The rows come from 4 hidden closed curves, with some noise, and rows from the same curve form a group. Each curve winds through 4 dimensions. The rows are also pushed far along 3 directions, which tell nothing about the answers.
Known rows, each followed by its group:
5	-29	-4	31	19	58	-9	-78	-23	8
K_315
41	-21	-3	24	-21	-43	-12	3	2	-12
K_469
21	-23	-39	26	50	11	-4	-63	-29	-24
K_315
10	4	-20	15	42	5	-6	-84	-6	-13
K_609
23	-49	19	30	-39	-3	-5	15	1	25
K_469
43	-26	14	61	-7	37	-2	-49	-23	28
K_108
-1	-3	20	-8	-35	-3	4	63	4	15
K_315
-37	12	28	-35	-18	8	2	36	2	3
K_469
-2	9	-23	-19	-18	-25	2	75	-4	-25
K_315
-34	33	-13	-39	27	-12	5	-6	-12	-35
K_108
43	-18	-13	40	-24	-11	-18	-15	-19	-26
K_609
-1	-1	-32	9	35	10	9	3	-24	-18
K_469
0	25	-18	-4	34	-2	1	-13	-18	-32
K_469
3	23	-6	-6	21	-11	1	9	-14	-28
K_469
50	-17	-21	24	-10	-45	-18	11	-10	-41
K_315
-25	-3	20	-6	28	15	15	-25	22	42
K_609
-34	13	-17	-25	16	14	10	27	-5	-7
K_609
-18	-25	-17	2	15	13	2	-13	-6	-1
K_469
16	20	-58	-7	50	-25	0	3	-24	-55
K_609
13	-16	17	8	-41	-23	-6	46	6	1
K_609
13	8	25	-9	-28	-51	5	63	-19	-12
K_108
15	13	-17	6	7	-4	4	26	-33	-29
K_108
-13	9	21	-35	-34	-14	-8	54	-6	-17
K_315
50	-31	-6	37	-40	-12	-9	43	-13	-3
K_315
-33	19	57	-22	-1	15	11	3	17	38
K_469
-50	19	-1	-28	53	11	21	-25	20	21
K_609
5	-1	1	0	3	-16	0	4	20	3
K_108
26	-31	14	35	-35	-4	-10	-8	1	10
K_609
-4	-10	21	14	0	31	9	0	-6	30
K_469
30	-16	-5	35	17	-2	1	-31	2	11
K_108
26	19	-5	0	5	-32	-7	-1	-7	-27
K_609
23	-23	-8	23	-5	21	-15	-25	-28	-17
K_315
-8	-15	2	-14	-21	-24	0	63	-3	-12
K_469
59	-48	23	71	-20	14	-7	-24	10	43
K_315
-22	9	12	-14	15	-8	11	-10	-16	-1
K_108
-56	-2	13	-10	23	50	10	-68	18	35
K_609
17	-13	-51	17	33	20	-13	-39	-44	-52
K_315
-35	23	-27	-35	26	-1	16	46	6	-12
K_108
-21	-5	54	-12	-52	28	-2	20	36	52
K_108
-34	-7	43	-28	-31	-2	13	49	20	43
K_108

New rows. What belongs after each?
33	-28	-13	50	17	29	-10	-53	-3	4
K_315
-9	14	-62	-4	62	-7	9	-2	-5	-39
K_315
-18	-4	-2	-4	37	-1	5	-33	6	1
K_469
33	0	-48	13	-1	-19	-11	45	-4	-41
K_108
-15	1	36	-14	-46	3	0	39	30	31
K_315
-65	9	-12	-45	29	17	12	11	1	-9
K_469
44	-41	-10	68	11	40	-14	-76	-4	14
K_315
1	2	-26	10	12	16	-9	-63	-12	-19
K_469
39	-42	-1	37	-39	-12	-8	11	-3	13
K_469
14	2	2	-12	-22	-13	-8	65	-23	-32
K_315
25	-20	-13	19	-6	13	-17	-20	-30	-27
K_315
60	-23	-27	39	-14	-47	-7	37	0	-19
K_315
-27	3	15	-26	-19	-8	7	66	11	8
K_609
-17	9	-44	-28	30	-2	-8	1	-16	-48
K_609
-11	2	-25	-17	33	-21	-4	-20	4	-30
K_609
-2	-4	4	7	25	7	-4	-73	11	11
K_609
-34	6	16	-34	-8	-11	3	19	31	14
K_108
24	-21	25	9	-48	-6	-16	19	-11	-4
K_315
-57	15	3	-34	59	35	8	-64	8	8
K_315
-46	36	-12	-39	7	22	14	11	-1	-2
K_469
25	-20	41	21	-63	0	-6	38	-12	22
K_108
44	-19	11	38	-54	4	-8	15	-10	15
K_469
-8	-11	-12	7	15	34	4	-17	-12	7
K_315
12	0	6	-26	-50	-56	-8	83	-5	-26
K_315
7	-11	-22	18	4	19	-2	-26	-31	-15
K_108
-18	13	-10	-16	20	-13	12	26	21	6
K_315
-42	11	-6	-37	9	12	0	-19	-4	-10
K_315
35	0	-43	20	27	-42	2	10	-42	-52
K_108
49	-23	-11	45	3	-4	-7	5	-3	-4
K_315
22	-8	-27	12	-23	-19	-8	33	-1	-22
K_315
35	25	-9	6	-12	-39	-1	36	-9	-23
K_469
-34	23	-19	-32	37	-8	19	46	-7	-19
K_469
5	17	30	-14	-8	-12	4	21	8	17
K_609
-9	-8	25	-2	-10	33	-3	0	-10	15
K_315
-24	45	-13	-33	30	-2	4	7	-3	-32
K_108
-48	6	-39	-38	37	-2	11	16	-5	-28
K_469
-1	0	-42	-10	22	-25	-6	-1	4	-36
K_108
-24	7	-11	-20	16	22	7	16	-11	-6
K_315
-23	28	-6	-30	29	-28	17	30	-17	-21
K_108
-56	31	-6	-70	2	-20	8	44	4	-22
K_315
5	11	-20	-9	0	-29	-5	-3	1	-29
K_469
43	-31	15	33	-35	8	-14	20	-23	-1
K_315
30	-40	-32	36	3	3	-11	-17	-29	-29
K_469
2	15	24	-19	-28	-38	-2	46	-11	-18
K_108
-20	-16	26	-17	-30	-11	4	50	15	23
K_469
-20	-6	36	-6	10	3	6	-16	18	30
K_469
-43	17	-16	-47	14	-11	8	14	-2	-16
K_315
45	-26	6	29	-32	-3	-13	38	-25	-11
K_315
22	-31	-2	31	-7	31	-18	-55	-24	-4
K_315
-46	3	35	-48	-6	3	3	22	29	24
K_609
-28	-8	40	-11	-13	14	3	-20	41	51
K_108
-28	-4	56	-9	-41	31	2	3	40	60
K_315
